There are 4 nested groupings, the coarsest first. Each group lies inside one group of the grouping before and may be the whole of it. The rows also spread widely along 16 directions, which tell nothing about the answers.
In the rows, zero is written as 128.
Known rows, each followed by its group in each grouping:
[138 177 130  72 109 137 101 145 166  95 107 140 149  88 170 139 151 150
 138 183 132 122 122 145  38 132 161 156 156] => zolel monor q_698 tisuz
[122 131 122 153 110 152 136 120 170 113 142 142 100 126 134 158 165 151
 110 192 143 169 151 118 136 102 127 154 133] => zolel kem q_549 mipiz
[118 169 141 138 104 134 106 106 162 184 168 138 140 129 124 166 137 153
  76 199 125 139  91 108  99 121 103 150 125] => zolel rur q_986 bubiz
[167 143 116  91 148 107 104 200 152  82  80 189 147 142 149 162 199 135
 136 131 163 128 141  51  90 130 110 124 124] => zolel kem q_644 fov
[152 129  73 121 136 103 127 117 147 127 150 170 113  85 148  91 126 105
 155 110 167  47 120 148  79 130  90 103 149] => Ner bino q_169 dom
[138  61 180 117 110 170 161 103 184 140  69 147 126  92  88  75 177 181
 103 117  84 138  93 103 167 158 163 129 153] => Ner nom q_36 Bugeb
[145 116 130 143 164 107 145 100 106 161 130 145 128  92 132 142 143 122
 134 145 101  88 137 144 148 105 160 126 102] => Ner sibe q_761 pev
[ 93  94  91 157 136 156 130 123 161 147 136 136 180 151 122 164 143 115
  99 119 109  62 170 151 104  96 144  85 156] => zolel rur q_986 Pekas
[186 141 123 132 200 102 148 127 160 148 102 211 176 126 106 134 171 136
  96 160  89  91 105 110 163 124 134 120 165] => zolel rur q_991 binu
[160 146 155 126 224  99 110 170 111 184 125 230 174 186 103 112 149 130
  74 115 104 101  76  78 132 100 158 130 148] => Ner sibe q_65 dosol
[137 113 145  99 139 138 141 135 164 151  79  78 176  46  96 124 151 167
 151 181  55 107 115 153 160 134 190 126 126] => zolel rur q_959 nepu
[ 95 145 135 107  71 125 130 108 116 184 147  98  81 121 174 144 165 139
 131 166 166 170 126 117 102 101  99 136  65] => Sumiv bada q_24 sus
[128 126 137 126 112 132 131 137 140 111  90 122 143 112 163 163 137 101
 120  98 114  92 143  85  89 162 123 107 103] => Sumiv bada q_24 Nad
[136 136  96 116 147 115 144 143 138 126 128  99 132 140 154 169 161 116
 163 182  91 147 158 131 114 107  68 107 124] => Ner nom q_36 Ruz
[152 151 145  75 179 120 122 185 147 119  82 128 166  89 127  95 149 150
 155 173  90 127 103 142 130 117 190 144 155] => zolel kem q_549 Kan
[159 112 141 141 144 118 162 122 163 119 115 175 146 146 116 146 174 126
  95 140 131 146 116  81 141 145  61 116 151] => zolel rur q_959 tef
[132 108  96 111 129 145 121 129 159 112 100 135 136 107 152 157 152 141
 149 142 111 107 159 102 125 133 116  83 120] => Sumiv Mis q_191 bufo
[161 126  96 148 159 148 126 119 174  83 128 175 140 123 122 134 134 131
 134 110  95  87 134 134 106 137 132 116 178] => Ner sibe q_65 Motib
[146 129 136 121 218  98 169 105 105 117 105 200 127 108 173  80  81  78
 108 168 125  92 130 101 169 134 119  87 160] => Ner zur q_768 Lovid
[114 133  85 171 152 144 138  93 145 149 152 131 119 135 136 148 126 121
 133 144  98  87 159 154 154  97 139 104 130] => Ner zur q_282 fiseb
[136 143 118 153 136 131 148 102 157 172 126 103 114 111 109 151 160 158
 134 184  81 147 123 107 199 126 108 123  95] => Ner sibe q_761 kaz
[ 99 123 170 110  75 149 126 165 117  90  99  67 103 121 153 124 173 127
 163  68 156 164 140 128  61 130 166 169  93] => Ner sibe q_989 Netam
[150 111 130 120  72 121 157  97 140  74 113 132  51  43 175 112 159 125
 172 126 213 139 148 119 111 147 106 151  92] => Sumiv Mis q_191 Tomeb
[164 158 124 161 190 141 128 141 163 112 165 113 140 150  85 139 129 154
 151 149  52 161  99 151 162 118 111 147 176] => Ner bino q_169 Neze
[133 109 101 144 151 144 113 121 135 133 171 161  97 131 118 138 139 156
 134 182 123 144 144 136 135  82 129 130 142] => Ner zur q_842 perul
[120 135 102 152 116 140 123 140 163 177 147 104 130 127  83 124 180 161
 139 118 118 106 116 161 123  94 152 149 124] => Ner zur q_842 Pav
[157  98 122  98 106 129 152  92 166 164 127  87 141  48  95  94 164 169
 177 138  60  95  82 214  97 135 129 132 148] => Ner sibe q_65 Motib
[109 191  80 153 139 119 100 155 115 167 150 110 113 138 167 160 130  96
 150 133 122  79 158 128  98  94 154 136  77] => Ner bino q_169 Neze
[193 100 132 123  79  96 141 135 148 186 113 156  68  37 101  76 206 151
 153 111 151  87  78 130 123 143 132 181  64] => zolel kem q_549 Kan
[192 167  89 129 205 115 146  89 163 113 130 237 117 136 174 119 121 115
 115 195  81 108 117 120 157 135  82 104 184] => zolel kem q_644 fov
[109 143  79 139 106 121 169 131 156 137 140 113 100 153 136 105 196 117
 155 105 190 131 146 162 109  87  80 131 139] => Ner zur q_768 Lovid
[169 105 146 131 171 117 101 209  78 132 192 139  63 175 115 123 159 139
 175 138 117 212 109 145 122  64 106 182 100] => zolel kem q_644 fov
[158 136 113 139 142 126  73 146 139 111 158 127 127  54 109 157  94 143
 160 151 104  66 119 133  89 133 168 144 116] => Ner zur q_282 fiseb
[152 160  87 120 135  87 212 140 189 162 128 123 161 125 104  93 235 134
 129 186 160 133 108 205 104  77  80 161 202] => Sumiv Mis q_191 Tomeb
[131 143 173 110 123 151 110  96 130 136  99 118 107  86 150 155 124 169
 133 183  70 167 114  74 161 155 159 133  77] => Ner sibe q_65 Motib
[121  95 156 158 150 139 126 138 144  98 115 141 171 156 121 205 153 122
  91 118 124 130 161  73 132 126 127 109 124] => zolel kem q_549 Kan
[120 165 147 123 150 124 123 113 105 132 139 120  96 119 158 153 136 147
 150 192 128 171 138 120 156  93 156 150  94] => Ner zur q_282 fiseb
[147 138 131 138 164 121 128 158 159  88 112 151 146  77 130 130 113 116
 115 179 139  98 138 110 126 133 160 141 153] => zolel kem q_644 fov
[125 137  80 127 161 135 116 150 156  82 150 122 143 108 123 141 130 137
 165 160 148 114 159 155 110  93 131 112 170] => Ner sibe q_761 pev
[121 125 124  85 122 144 141  86 143 122  85 134 122  86 167 118 162 156
 157 148 112 123 142 137 133 127 160 105 126] => Ner sibe q_761 pev
[147 114 106 146 126 150 159  48 138 161 145 130  87 113 159 140 139 131
 147 164  30 124 135 172 138 130 102 115 116] => Ner sibe q_65 Motib
[ 95 165 163 134 150 158 110 137 122 132 130 108 127 156 146 116 112 130
 130  95 132 152 117 124 156 109 181 141 114] => zolel rur q_959 nepu
[160 114 131 128 134 132 132 163 161  78  97 101 149  67 110 144 145 134
 163 137 104 110 139 127 124 151 143 135 130] => zolel rur q_986 Pekas
[132 191 158 161 182  93 174 114  84 134 154 107  78 122 177  99  75  64
 132 179 130 162 118 128 172 125  94 157 108] => Ner zur q_768 Lovid
[130 126 166 148 122 136 150 138 165  94 115  97 141 109 129 121 115 105
 112 120 122 136 110 109 123 171  97 136 144] => zolel kem q_549 mipiz
[116  90 115 148 131 188  90 152 142 146 150 155 100 174 112 146 154 165
 118 131  68 150 142 113 113  93 163 131 123] => Ner sibe q_65 dosol
[121 114  90 146 115 145 177 169 181  48  98  30 145  73 121 109 149  97
 201  95 142  99 177 200 118 131 136 128 160] => zolel rur q_986 bubiz
[133 145 165 128 122 115 173 116 170 187  97  78 204 110 103 123 175 125
 105 110  74  82  83 181 104 146 144 144 144] => zolel monor q_698 tisuz

New rows. What belongs after each?
[ 81  97  99 126  94 130 178  66 150 176 105 133 120 100 150 127 189 138
 117 165 173  92 172 143 144  85 141  93 115] => Ner zur q_282 fiseb
[134 135 103 143  64  94 168  57 176 200 129 188  91  68 146 132 181 130
  66 185 215  88 115  71 130 139  63 118  90] => Sumiv bada q_24 sus
[157  75 122 157 103 132  95 177 147 166 158 121 115  80  55 134 157 155
 135 119 104  79 101 127  85 124 144 159 100] => Ner zur q_282 fiseb
[152 111 141 107 157 129 149 160 185  78  77 168 171 112  84  99 193 167
 122 114 154 129 112 106 128 128 156 131 197] => Ner sibe q_989 Netam
[113 141 129 121 132 138 131 139 151 138 100 114 155 134 137 136 147 129
 117 145 102 119 130 103 113 138 126 115 135] => Ner zur q_842 perul
[ 92  85 102 111 109 155 112 150  99 165  95 136  79 102 192  68 102  81
 144  91 112  41 158 117  89 133 175  87  76] => Ner zur q_282 fiseb
[136 232  78 148  95 129 153  49 176 163 152 151  77 120 189  75 137 106
 143  95 158  84  92 184 119 138 103 152 134] => zolel rur q_959 tef
[ 95  77 145 123  85 176 127 105 162 134 124 141  93  72 119 106 140 174
  96 198 143 148 136 109 126 120 168 135 135] => Ner sibe q_761 pev
[142 131 155 153 137 141  90 139 152 125 163 157  88  58  90  76  69 151
 106 163 160 116  78  89 141 151 156 161 135] => Ner zur q_842 Pav
[135 150 140 112 137 130 109 142 149 103 133 143 141 120 128 149 138 147
 124 161 131 141 114 106  84 129 122 141 153] => Ner zur q_768 Lovid
[138 107 121 104 168 100 133 133 103  98 136 124 124  71 180 133  85  84
 160 188 136 108 155 137 112 122  98  93 121] => zolel kem q_549 Kan
[141 115 137 175 140 166 168  74 133 131 157 128  64 167 130  95 141 130
 149  76  65 161 114 180 168 120 114 147 142] => Ner zur q_768 Lovid
[ 80  36  97 123 131 156 137 220 133 129 109  70 125 133 113 118 135 110
 138 192 114 148 189  85 129 107  85  69 119] => Ner zur q_842 perul
[132 175 141 153 169 121  97 121 138 163 176 148 148 139 115 133 109 134
 111 114 132 101  85 146 135 101 158 149 135] => zolel kem q_549 Kan
[133 133 138 122 141 122 104 139 124 138 159 102 140 121 116 157 128 142
 147 140 111 139 107 126 105 122 100 125 118] => Ner sibe q_761 pev
[139 143 119 103 166 106 151 118 115 103 116 121 125  88 169  96 111 101
 171 148 131 108 134 156 122 128 122 113 144] => Ner zur q_842 perul
[ 92 116 110 103 161 110 143 150 121 175 121  98 167 122 117 125 157 135
 145 164 134 108 144 153 135  69 145  96 130] => Ner zur q_768 Lovid
[122 119 151 124  90 137 149  74 140 140 106 117 116  73 169 144 128 115
 115 156 111 112 134 116 115 161 121 121  95] => zolel rur q_959 nepu
[165 111 124 141 141 124 133 168 141  96 117 133 133 132 121 172 172 123
 142 109 107 131 143 103 107 130 109 131 120] => Sumiv bada q_24 sus
[106 147 150 130 138 152 133 158 163 101  90  62 168 107 115  97 110 122
 141  95 103 109 113 128 127 162 162 127 154] => Ner zur q_842 perul
[154  91 141 110 138 108 149 110 132 127 102 144 131  86 136 129 149 129
 141 108 135 108 120 101 146 144 104  92 109] => Sumiv bada q_24 sus
[156 138 193 113 104 122  99 185 107  46 102  87  91  64 140 129 127 125
 180  78 171 160 111  71  88 181 145 181  72] => Ner sibe q_761 pev
[102  78 123 141 159 152 149 112 145 169 122 113 162 101 113 110 107 125
 110 137  72  75 136 161 159 108 175  83 148] => Sumiv bada q_24 sus
[ 86 156  79 149 142 146 113 154 154 151 135 126 168 187 147 147 138  97
 106  95 113  70 152 132  72 102 133  97 151] => Ner sibe q_989 Netam
[174 163 158 138 164  97 156 118 133  99 135 114 121 106 116 150 145 137
 154 161 116 174 102 118 158 139  84 157 130] => Ner zur q_768 Lovid
[167 167 107 186 147 121 117 180 174 104 136  99 141 128  74 139 161 132
 169  21 151  88 107 125 149 135 137 160 117] => Sumiv Mis q_191 Tomeb
[103  81 143 121 139 130 141 163 106 155 126  87 134 138 114 109 159 125
 154  97 123 129 135 147 120  92 143 117 113] => Ner bino q_169 Neze
[130  52  74 121 228 104 131 130  92 145 174 199 134 175 113 158 169 149
 157 171 156 140 181 134 185  17  94  51 143] => Ner sibe q_761 kaz
[155 106 190 127 137 120 149 127 125 117 111 103 115  90 113 123 121 132
 132 142  90 163  92  87 150 174  91 136 110] => Ner zur q_768 Lovid
[105  78 111 116 161 162 144  95 143 103 153 125 145 125 140 128 114 136
 147 166 102 137 160 192 132  85 126  82 187] => zolel rur q_959 nepu
[ 83 128  58 145 120 162 134 113 178 159 134 144 133 121 132 101 153 134
 124 131 141  53 164 178 108  77 188 108 165] => Ner bino q_169 Neze
[156 121  80 110 141  91 160 205 118 108 127 147  78 130 157  74 178  80
 174 138 185 133 146 133  72 100  64 139 130] => Ner sibe q_65 dosol
[ 87 179 158 102 175 157  91 146  94  64 136 109 124 116 208 103  34  95
 152 120 137 129 141 153  93 112 219 131 150] => Sumiv bada q_24 sus
[179 111  82 133 169 137 128 162 148 103 124 185 110 125 122 113 174 132
 163 122 102 103 146 159 125  98 152 137 153] => zolel rur q_991 binu
[ 94 112 168 161 101 152 115 133 133  92 131  41 108  78 122 139  73 117
 149 100 146 128 133  90 147 168 129 122  81] => Ner zur q_282 fiseb
[110  95 187  99  55 150 116  94 141 114 113 100 122  63 154 186 150 158
 110 193 118 158 136  99  48 151 135 151 102] => Ner nom q_36 Bugeb
[119 105  97 105 148  77 172 137 143 144 106 102 188  86 121 138 194 116
 160 133 189  73 158 175 125  77 123  94 131] => zolel kem q_549 Kan
[165 162 211 135 130 155 113 119 139 136 142 121 125 112 126 111  92 138
  97 117  25 149  40 135  88 183 159 190 146] => Sumiv bada q_24 sus
[109 100 167 197  76 185 105 147 134  90 151  83  73  84 107 138 116 131
 137  78 145 129 152 140 116 127 220 200  82] => zolel rur q_986 Pekas
[138 142  63 111 176 111 133 164 111 123 133 151 130 168 169 127 189 108
 194  81 150  95 170 189  96  51 146 114 136] => Sumiv Mis q_191 bufo
[118  69 148 160 148 150 129 137 123 100 144  83 134  80 117 114  61  90
 143  94 104  85 137 156 130 146 143 105 129] => zolel rur q_991 binu
[188 150 148  70 128  82 118  81 144 161  71 204 151  47 152 142 181 161
 128 143 121  63  87  82 105 161 150 127  98] => Ner nom q_36 Ruz
[ 92 102 176 121 130 171 125 121 133 170  97 130 146 176 155 135 137 133
  81 122  56 146 120  91 140 136 148 103 112] => zolel kem q_549 mipiz
[160 122  73 139 135 140 124 160 184 143 138 189  68 120 102 106 185 171
 129 213 144 156 133  83 165  94  99 141 136] => Ner nom q_36 Bugeb
[125  97  88 193 127 169  95 177 137 149 146 155  73 134 107 129 127 117
 119 105  99  76 161  96 125 109 175 141  88] => Ner zur q_768 Lovid
[148 122 141 118 143 134  94 133 116  87 120 147 124  68 149 164 122 137
 156 140 123 102 153 131 105 120 201 143 104] => zolel rur q_991 binu
[118 129 131 118  96 127 149 202 176 153  57 143 154 102 121  86 193 116
  80 126 172  78 123  78  79 140 171 153 132] => Sumiv Mis q_191 Tomeb
[163 186 116 129 172  71 109 185 112 176 154 146 138 121 121 117 125  97
 131 140 130  81  82 115  84 120 102 153 114] => Ner zur q_768 Lovid
[125 135  97 136 180 133 114 185 138 129 128 111 156 147 119 142 150 128
 160 121 101 103 152 159 137  77 175 124 133] => zolel kem q_644 fov
[126  83 112 147 130 122 130 203 130 117 143  92 118  85  97 111 135 105
 159 131 167 108 150 143 110 101 134 141 112] => zolel rur q_959 tef
[107 105 106 143 141 155 117 134 143  85 124 106 109  89 171 153  72 101
 141 185 108 116 182  97 151 141 118  83 109] => zolel kem q_549 mipiz
[129 130 158  87 131 131 134 189 148 151  86  83 156 135  81  89 210 180
 161 109 115 167  88 132 134 111 158 154 133] => Ner zur q_842 perul
[112 122 169 121 144 118 140 133 121 149 101 116 164 111 120 162 167 147
 116 161 141 141 139 105 163 101 169 131  97] => zolel rur q_986 Pekas
[ 94  76 159 109 124 196 135 129 166  54  80 110 143  74 143  98 100 137
 126 144 106 128 159 136 123 147 205 111 176] => zolel rur q_959 nepu
[132  93 177 164 188 115 153 131 110  98 149 150 151 156 103 117 123 102
 117  50 185 132 120 126 164 106 124 122 151] => zolel rur q_959 nepu
[132 127 142  87 178 121 148 126 116  86 122 176 125 135 174  99 130 123
 138 146 162 158 131 137 122  96 129 110 176] => Sumiv bada q_24 Nad
[157 154 162 117 131 118 114 118 136 131 131 194  98  88 151 111 139 145
 106 171 153 135  94 107 116 126 163 177 122] => zolel kem q_549 mipiz
[101 117 134 123 147 165  87 152 140 114 146 152 147 162 122 139 127 151
 115 114 131 132 129 113  87  99 162 119 156] => Ner sibe q_65 Motib
[175 150 125  66 194  93  83 104 139 120 114 207 188 109 126 216 164 197
 139 203 104 126 114  68 132 115 112  83 140] => Ner zur q_768 Lovid
[148 169  61 121 161 125 101 134 149  69 145 142  81  51 165 121 109 137
 209 179 177 103 170 162 156  88 173 132 123] => zolel kem q_549 Kan
[162 141 105 138 163  96 137 122 134 175 127 130 156 150 104 197 213 156
 154 130  78 118 131 119 156  98 104 117  93] => Ner bino q_169 dom
[ 95 107  64 131 116 160 130 154 193 179 100  96 172 121  90 136 186 161
 127 162  81  75 158 143 126  99 160  95 143] => Ner zur q_842 perul
[152 106 151 119 155 118 125  83 148 103 148 155 167 103 113 169 147 163
 134 130 132 122 114 158 121 110 132 121 162] => zolel kem q_644 fov
[175 139 194 129 208 124 146 123 147 119  70 158 204 107 116 125 101 115
  90 120  27  90  83  91 167 189 165 117 161] => zolel rur q_959 nepu
[109 156 140 134 176 168  92 184 130  94 106  85 170 123 150 157  72 105
 129 157  21 104 152 124  86 139 211 132 140] => Ner sibe q_65 dosol
[167  87 120 117 134 107 142 147 120 133 122 141 105  84 139 140 149 113
 149 179 107 128 137 108 119 134  79 118  96] => zolel rur q_959 tef
[ 89 121 138  99 131 139 125 122 132 146 117 126 133  94 167 110  93 121
 105 177 142 116 130 104 122 124 142  89 128] => Sumiv bada q_24 sus
[116 168 133 150 158 139 172 142 110 100 111 125  76 155 198  94 119  69
 126 156 110 165 159 123 133 121 135 152 131] => Ner sibe q_989 Netam
[124 153  77 128  97 124 152 136 164 128 123  87 103 114 137 121 191 132
 178 133 156 128 147 157 109 111  95 135 120] => Ner zur q_842 Pav
[ 78  59  79 169  95 178 123 135 173 154 162 132 113 148  94 149 172 154
 103 148 142 114 177 127 110  76 128 104 140] => Ner bino q_169 dom
